The first 9 rows are patterns. Each new row is the sum of 3 different patterns, raised or lowered, with some noise. Before adding, each is slid sideways (what falls off one end comes back at the other) and multiplied by a number that may be negative. Names go in the order of the patterns.
Known rows, each followed by the names of its patterns:
[ -8 -10 -18  13  -2 -16 -34 -12  13  -3   6 -10  23  31   9  -3 -15   7
   1  12   2  -7  -7 -26 -16 -21 -29 -16 -22   2   5 -27  25  15  -4 -16
   3   7   8  -4  -5 -19 -15 -15   8 -35] -> K
[ 23  -5 -11   1  12  -3  10  16   5 -10   9  -8   9 -26  20  24 -20 -18
  -6 -20  -9  -2  24  27   5   7  14  -2  10  45 -23  -5 -13 -22   6   1
   7  -1   7  -5  15   3  11  17  -1  -6] -> J
[ -4  10   1  30 -13   3   1   2   1 -22 -32   7  -9  -4  27 -31  11  -9
  21  25 -13 -10   6   9  13  14   8 -13  10 -23 -17 -16   4 -10  -3 -14
   2   6 -20  -7  22   5  -5  12 -12  17] -> G
[  2 -24  14  22   6 -14 -11   8 -14  24  -8  22  -3   3   2 -15 -12  -2
  13 -19   5 -24   7  -1  18   5   7  22   8  37 -15  -1  -4 -10  -4 -24
 -26  -1  -5   1  -9   2   6  13  25 -22] -> R
[-20  29  -3  34 -38  -1  -5   5  20 -22  17  -8  23   6  13   1  10  10
  -2  -8 -17 -22   4   2  16  44 -10 -10  27  -6   4  21 -35   8   1 -17
  18   0 -18  -6 -10  14   0  37  10   9] -> Z
[ 38   2  22  13  20 -13  -4  13  -4 -18  11 -19   8   3   2  -9  28 -13
  -8  21 -20 -13 -21 -13   5  -2  10 -29 -25   0 -25   3 -23 -20   2  15
   1 -13   1   5   1  -1   3  14 -32 -10] -> T
[  6  -3  -4   8  -8  18   9  25   3 -22  14 -19   8  14  37   7  -8  11
 -23  15  -2  -3  -3  10   5 -21  10  -5  -1   4   6 -40  -8   6  -2  10
  -5 -17   2  -4   3  -3  27   7 -12   5] -> A
[ 22   4   2  25   6  20  26  -6  -6  21   6   5 -10 -16 -11   1   4   7
   0   7  -5   8 -26 -13 -12 -12  -4 -14   9   1  -8 -12  -2 -19  -8 -12
  -2  -4 -13  14   8  13  -1 -22  10  25] -> E
[-14 -19  -2 -22  11  18   1   5  17  24   8  13  25  21 -12  -1 -16  -2
  -9  -5  -1 -14   2  -3  -5  21  32   0 -24 -20  18 -22 -11   7  18 -25
 -15  17  -8   2   1 -13 -28  12 -22  24] -> H

New rows, each followed by the names of its patterns:
[ 23  52  18  17  16  21 -15  -9   2  11 -11  37  19 -11  15   6  44  20
  22  52  24   5   4  19  25  12  18 -29 -26  46  -9  42   9  -7  -7  -6
  27  14  39  47  40  44  25  56  36  12] -> J G H
[ 17  11  15   6  11  24   4 -14   9   7 -35 -21 -11   4   9 -29  34  17
 -33 -20 -13   0 -44  19 -24  -6  22  14 -42  23 -54  -4   7  20   9  -1
  -7 -15   3  -6  28 -20 -24 -38 -48  36] -> J T H
[  0 -19 -68   0  -2 -60   2 -51 -61 -42 -29  16 -40  35  -2 -18 -18 -14
 -36   7 -38 -63 -10 -29 -17 -31  18  -7  17  -1  -5   0  -1   9 -24 -15
 -44 -42 -26 -23 -21  19 -26 -31   5 -18] -> R Z T
[ -26    3  -45  -13   19  -57    4  -20  -17  -42  -64  -16  -51  -48
  -42    4  -91   16  -55   24  -22  -27  -36  -68   -8  -75    1  -62
  -29  -36  -39  -12   -8  -41  -10    0    1  -47  -30  -59 -102    0
   -6  -36  -23  -60] -> J R Z
[ 18  24  42   9  -9  10  37 -19  -2 -11  13   3 -24 -28 -21  -6 -14 -30
 -11   7 -11  28  15  -6  -7   2  12  35   8  -5   2  -8  -7 -18  -9 -13
  21  19  33 -15  22   6  -1  14  12   4] -> J G E
[ 26 -11  38  16  49  50  14  22   7 -29  43  18  25  68  14 -52  81  26
  17  81  -3  51  36   4  40  21  21  39   7  50  19  87  37  34  -2  50
  21  58 -28  15  21  35  25  41  45  -3] -> J Z T
[-13 -31 -13  -8 -15  32 -22   9   8  18 -25 -18  16  19  40  14  40  50
 -16  45  10 -17  29  50  23 -23 -14 -25  12   1  -5  -3  -3   8 -13  12
 -16   0   7  -7 -37 -20  27   1  -2   1] -> G A E
[-19  10  20  -7 -21  -4  -1 -35  25  38  66  24  17  42   7  70  57 -10
  17 -12   0   6 -14   1   6  26  -6  22  18  28  41 -23  32  18 -16  12
  -1  -5 -25  35  14  23  -2  44  -9  30] -> J R T
[ 25  70  40  31  76  37  32  63  15   5  34  19  23  32  58  30  16 -19
  29  27 -46 -17 -19  20  17  16  10  -9   3  32   7  58  27  28  57  49
  29  27  -4  35  36  37  43  48  36  19] -> K T E
[ 14   2  17  65  20  71  51  18   8   7  19  28   7 -22  -2  44  12  13
  -6  19   7  44  38  20  12  67  31   3  30  -7  15  57  52  26 -10  34
 -16  40  -4 -20 -12  17  28 -17  12 -36] -> K R A
[-22 -54 -16 -30 -27 -20 -37 -25  -9 -32  12  -5 -51 -32 -17 -14 -25 -14
 -51  13  -5 -10 -48 -36  23 -11 -38 -48 -19 -58 -58 -14 -29 -46 -34  -8
 -31  -5 -41   0 -39 -24 -40  11 -49 -33] -> K G H
[-22 -23  -5 -46 -29 -26  31  -9 -10  17 -21  41   5  23 -33  29 -27 -16
 -28 -48 -45 -38 -47  -6 -36 -11  14 -34  -4 -56  -8 -29 -15 -19   1 -19
 -17  -5 -22 -24 -21 -34 -40 -34 -23 -26] -> G R E
[-27  40 -17  -4 -45 -15  -1 -32 -45 -77  16  -8 -47 -14 -21 -24  28 -29
 -26 -28 -15 -36   8 -19 -37  -2 -24  32  -5 -36 -18  25 -20  18  -3 -24
 -14 -64  -7  -6 -21  -7   1 -20 -26  20] -> G R E
[  5   3 -28 -48 -62  29  -7 -31   3   8 -43  13 -12 -14 -34 -27 -19 -39
 -20 -64   9 -36 -23 -20 -62   9  28   6 -22  13 -12  11 -24   0  15 -24
 -29 -23 -15 -45   4 -36  -7 -26 -16 -60] -> G R H
[ 12  28 -46  -6  -1   4  31  -1  28 -20   6 -11 -22 -26 -21 -13 -34 -25
 -20 -33   9  15   3 -12 -47 -12  -2 -28  -9  40 -57  -5  11 -52  16  15
 -13 -34  -3   8  21  30   8  -7 -56  45] -> Z E H
[ 49  28  28  -3   6  10  -5   3  -4 -20  13   0  36  13   7  48  34  41
  39  38   7  25  33  50  20  30  14   4   3  38  12  -8  35  -7  11  15
  10  44  56  33   8  68  35  29   6  -3] -> K G T
[-44 -55 -29 -23 -31 -38 -32 -15   9 -20  16 -29 -43 -24 -13 -45 -20  13
 -35  22   8  19   3 -49  -6 -36  22   8  23  13 -25  14 -13   2 -44 -31
 -27 -19  -3 -46 -39 -44 -38   4 -26 -90] -> T A E
[ 15  26  11 -39  23  51  -2  -4  15 -27  -2  -6   7   0  13  25 -10  -1
   8  34  15  22  -2   5 -14   7   1  13  11 -31  24   4  16   6  23   5
  59  34  18  -3 -11   5 -27  -2  11  79] -> J R A
[ 26  42  80  -1  66  54  47  48  16 -16  30   8  27  24  -5  -7  -8 -28
  54  27  31  51  17  23  18  43  39  58  12  16 -22  15  41  38  15  48
  15  24  27  25  66  38  44  27  43  29] -> J T H
[ 34 -15 -34  13   3  12  -1 -16  -9 -24  31   7  64  -7   1  21  29  27
 -21 -18   9 -26 -33  24 -13   2   1  17  21 -23  26  11  42  -5  43  -5
  -5  19 -49 -19 -27  41   0 -11   2  -4] -> K G R
[-37 -13 -34 -34 -55 -29 -14 -31 -42  28  -4 -36 -12 -22 -19 -39  -7 -19
  15 -19  -4   2 -56 -25 -34 -25   0  17  -8   1 -61 -53 -18 -10 -14 -35
 -31 -49  -9   1  -4   6 -35  -6 -77 -38] -> J G A
[-65  -3   6  12  15 -14  -1  -1 -11  -3 -31 -10 -34 -18  -4 -29 -29   6
  31 -27 -49 -18   4   3 -37  18 -44 -51 -47 -23 -58 -39   2 -13  -9 -24
   3 -58  17 -18 -18 -19 -19 -21   5  -9] -> K R T
[ 11   1  -7   8   5  11  -6 -20   2   0 -24 -27  -4 -17 -15  17  -8 -10
 -18  19  20  60  13  -8  10 -18  -5   2   9 -22  52  25  10  32  -2  14
 -10  30  -3  10  30  18  35  22 -14  -2] -> T A E
[  5  -8  -7  30   8  75  21   8   7  57  10  17  28  32  24  19  18  19
   8  11  52 -10  47   3  58 -28  14  24   2  16  40  35  63  33  51  31
  24  64  27  39 -13 -22  17  23  20   8] -> G T H
[-30 -49 -22  -5 -10  -4 -30 -13 -33  -9 -12 -23 -27  -3 -34 -46 -32   4
 -36   0 -13 -25  -6  -9   6 -40 -38  -6 -26 -29 -30  45 -36 -43   6  11
 -20 -15  29   9 -43 -41  -4 -24   8   4] -> J R H
[  9   0  -6  -3 -10 -35 -28 -53 -32 -35 -18  43 -21 -26  25 -14 -35 -13
 -30  -2  16 -34   0 -21 -28 -30  -9  -9 -19  17 -14   6 -28  28 -26   6
 -23 -20  -5   2  28   1   9 -13 -21  -3] -> K Z A
[ -2  10  22   6 -17  10  15  30  -8  12  36  25  25  17  19  60  43  31
   9 -12  11  26 -13  19  13 -30   1  28  -1  -3  11  21 -10  36 -34  44
  19  -2  10 -25  36  29  14  10  24  17] -> K E H
[ 10  25 -18   6  13 -51 -22   4   1 -15 -14  52 -11  16  31 -14   5  10
   6   4  13  -4 -33 -25  13  30  25  -5  35  -1 -37   4  20  26  -4  17
   2   1  23  19 -20  18 -42  18  26   3] -> T E H
[ 12   9  38   1  -5  -1  38  42 -11  11 -24 -30  14  -3  20  26 -13   9
  35 -22  18  11 -20   2  16 -33  36  12 -13 -12 -27  28  16  40  14  26
   8  30  -7  42 -41  17 -16   5   7 -36] -> G R Z
[ 20  12  27 -12  36  24  -8  28  87  27   0  22  48 -10  13  40  -2 -22
  20  19  29  20   9   1  17  21  -4  80   0 -13   9  -6  30  33  35  -2
  33  49  29  37   7  33   0  39  24  38] -> T A H
[-28   5   4 -45  -3  -3 -24  -3  10  21 -19   3  29  14  16  23 -14  -8
 -19 -12   8 -32 -32   4 -26 -32   2  25   7   6 -31   9 -15  -6  -4  -3
  17  33   2  -6 -21 -12 -10   0  27  10] -> J G A
[-12  -3 -46 -46 -17 -17 -31 -15 -14  27   6  -5 -58  26 -67 -16  28 -12
 -60 -60  -3 -27   8 -10 -33 -59  -4 -52  -4 -59 -47  -1 -37   1 -36  -4
  -4  15   6   3  29 -14  24  -5 -15 -14] -> R T H
[ 12  10  25  -1  -7  20 -15   6 -16 -59  -9 -49 -37  -8 -25   6 -16  19
  10   7   6   0  14   1   7  15 -27 -22 -54  -2 -25  25 -22 -30 -36  12
  -1 -28 -22   6  18 -51 -12 -30 -12  -4] -> J G R
[ 17 -19  26  46   5  15 -33 -10   8  28 -11   3   0  28 -10   2  -8 -22
   5   4  13 -13  33  36   7 -28  15  -7  31  32  59  -1 -12  -1 -38   5
   7 -23  -2  23  -5   5 -16   1  32   1] -> K Z A
[ 41  -4 -30 -10  -9 -51 -28  14  -7  26 -15  -4 -15  16 -11  57 -16 -21
   9 -48   6   7  -8 -10  -7 -11  13   4  26  22 -11  -5  13   7 -40  -4
 -11 -13  20  13 -17  -5  34 -19   0 -51] -> J R H
[ -6 -21  32  23  -2  -5   9 -11 -29 -44 -35   7  -7  -9  33 -24  38  19
 -22  34   6  14  26  18  21 -25  36  -1  35 -28  -1 -40  18 -20  21  17
 -29  10 -38  21   6  37  -3 -11 -23   5] -> R Z H
[ -9 -38  45 -31 -23 -48 -37 -50 -49  -8  -8 -37  -7 -68 -12 -24 -10 -24
 -42  -7 -36   4   5 -23 -33 -10 -34 -19   6  -2 -19   3  15 -39 -19 -36
   5 -22 -42   5 -29 -40   8 -44 -32  -4] -> Z T A
[ -8 -25 -47 -27 -22 -14 -51 -19 -43 -65 -52 -21 -64  -8 -34 -29   2 -32
  19  -2 -28 -26 -40 -25   4  -4  10 -57   2  -5 -24 -69 -14  -5 -53  -7
 -26 -33 -34 -18  -2   3 -68 -16  -4  -5] -> K T H
[ 37   8  -6 -13  -8   1  33   9 -32   5 -42  12  -7 -45   9  -3  -5 -21
  -9 -37 -37 -15  -1  -9  -4  16  39   3 -11  14  10  23   3 -11   0  -9
 -43 -38 -18   3  14  -9 -15  31 -17  21] -> K J H
[ -7 -14  -1 -12  19  30  23  38   5  43 -35  11  13  39  12 -13  45  -2
  -6  -7  12 -20  22 -11  -3   8  -7  -9  30  20 -25 -18  21  45  58   2
   5  34 -15  54  19  35 -10  -2  24  25] -> G A E
[ -8  11 -24 -27  -3   0 -10 -46 -11 -28 -13 -27 -20   2  35  16  13 -30
 -19 -29 -77  12  24 -19 -13  -7 -29  -2  -3 -20 -20 -20 -18  30 -36  -8
 -26 -25 -26  -3 -57   3 -17  10 -29  29] -> Z A H
[  4   2  13  11   1  20  -3  31 -18   4  44   4  20   9  41   9  25  25
  -5  -7   5  18   8  18   9  26  20 -33  26  36  -1  16   6 -23 -10  -6
  15  -7 -23   5 -16 -20   7  -6  42  40] -> J T A
[ 60  42  21  22  32 -17  14  61 -51  15  -1  15  39   0  12  42   4  24
  61  28  36  26  21 -20  17 -12  16  -1  22   7  35  18  19  20  -8  22
  -9  30   6   9   1  -3  -9  -8  41  44] -> K R Z
[ -4  25  11  79  50  44  44  32  22  39  55 -17 -14  -2 -13  37  53  17
   3  49   2  45  17 -12  33   6  -7  36  17  -6   8  10  22  11  55  19
  12   1  22  32  25  15  36 -21  11  47] -> J Z E
[ 19  -9  19  -9 -13 -10 -16   0 -30  41  22  18 -12 -25  -6  25   3  -1
  15   8 -23 -10  -2  -5   4  -8 -46  -1 -15  11  30 -13  -7  -7   1  19
 -22 -12   3 -33  28  17   7  -9  15  -5] -> G R A
[-11  25  27   8  33 -11  33  25 -32  43  36 -33  33  15  -3  38 -24  21
  19  -8  -1  -5  -3 -18  31   4   6  32  25  39  23  17   6  36  19  30
   9 -39   2  24   6  30 -24 -16  -2  13] -> G R Z
[-11  17 -16  -3  15 -24   4  -5  19  29  52  27   0  36  -4  22  -3   3
  10   8 -22  18  17  13  36  39  -7 -54   9  29  -5  39 -15  28  50  19
   8  19  36  17  37   2   4 -12 -21  18] -> K T A
[ -7 -49   6 -24  -5 -16  -4  23 -10  31   2 -14 -47  -3 -11 -13 -55  -3
 -16 -27   1 -42   7 -42  36  -5 -26 -53  -9 -11 -23 -35 -12   1 -21  11
   4  29 -15  23 -19 -39 -38 -25 -27 -25] -> J R Z
[ 51  31  25  19 -23 -20  26  20  26   5  14  23  20  14   4   5 -10  23
  14  27   9  27  14  32  16  15  23  25  10  13  -1  24  25 -50 -28  23
  27 -24   1 -29   2  12  33  -3  34 -11] -> K G E
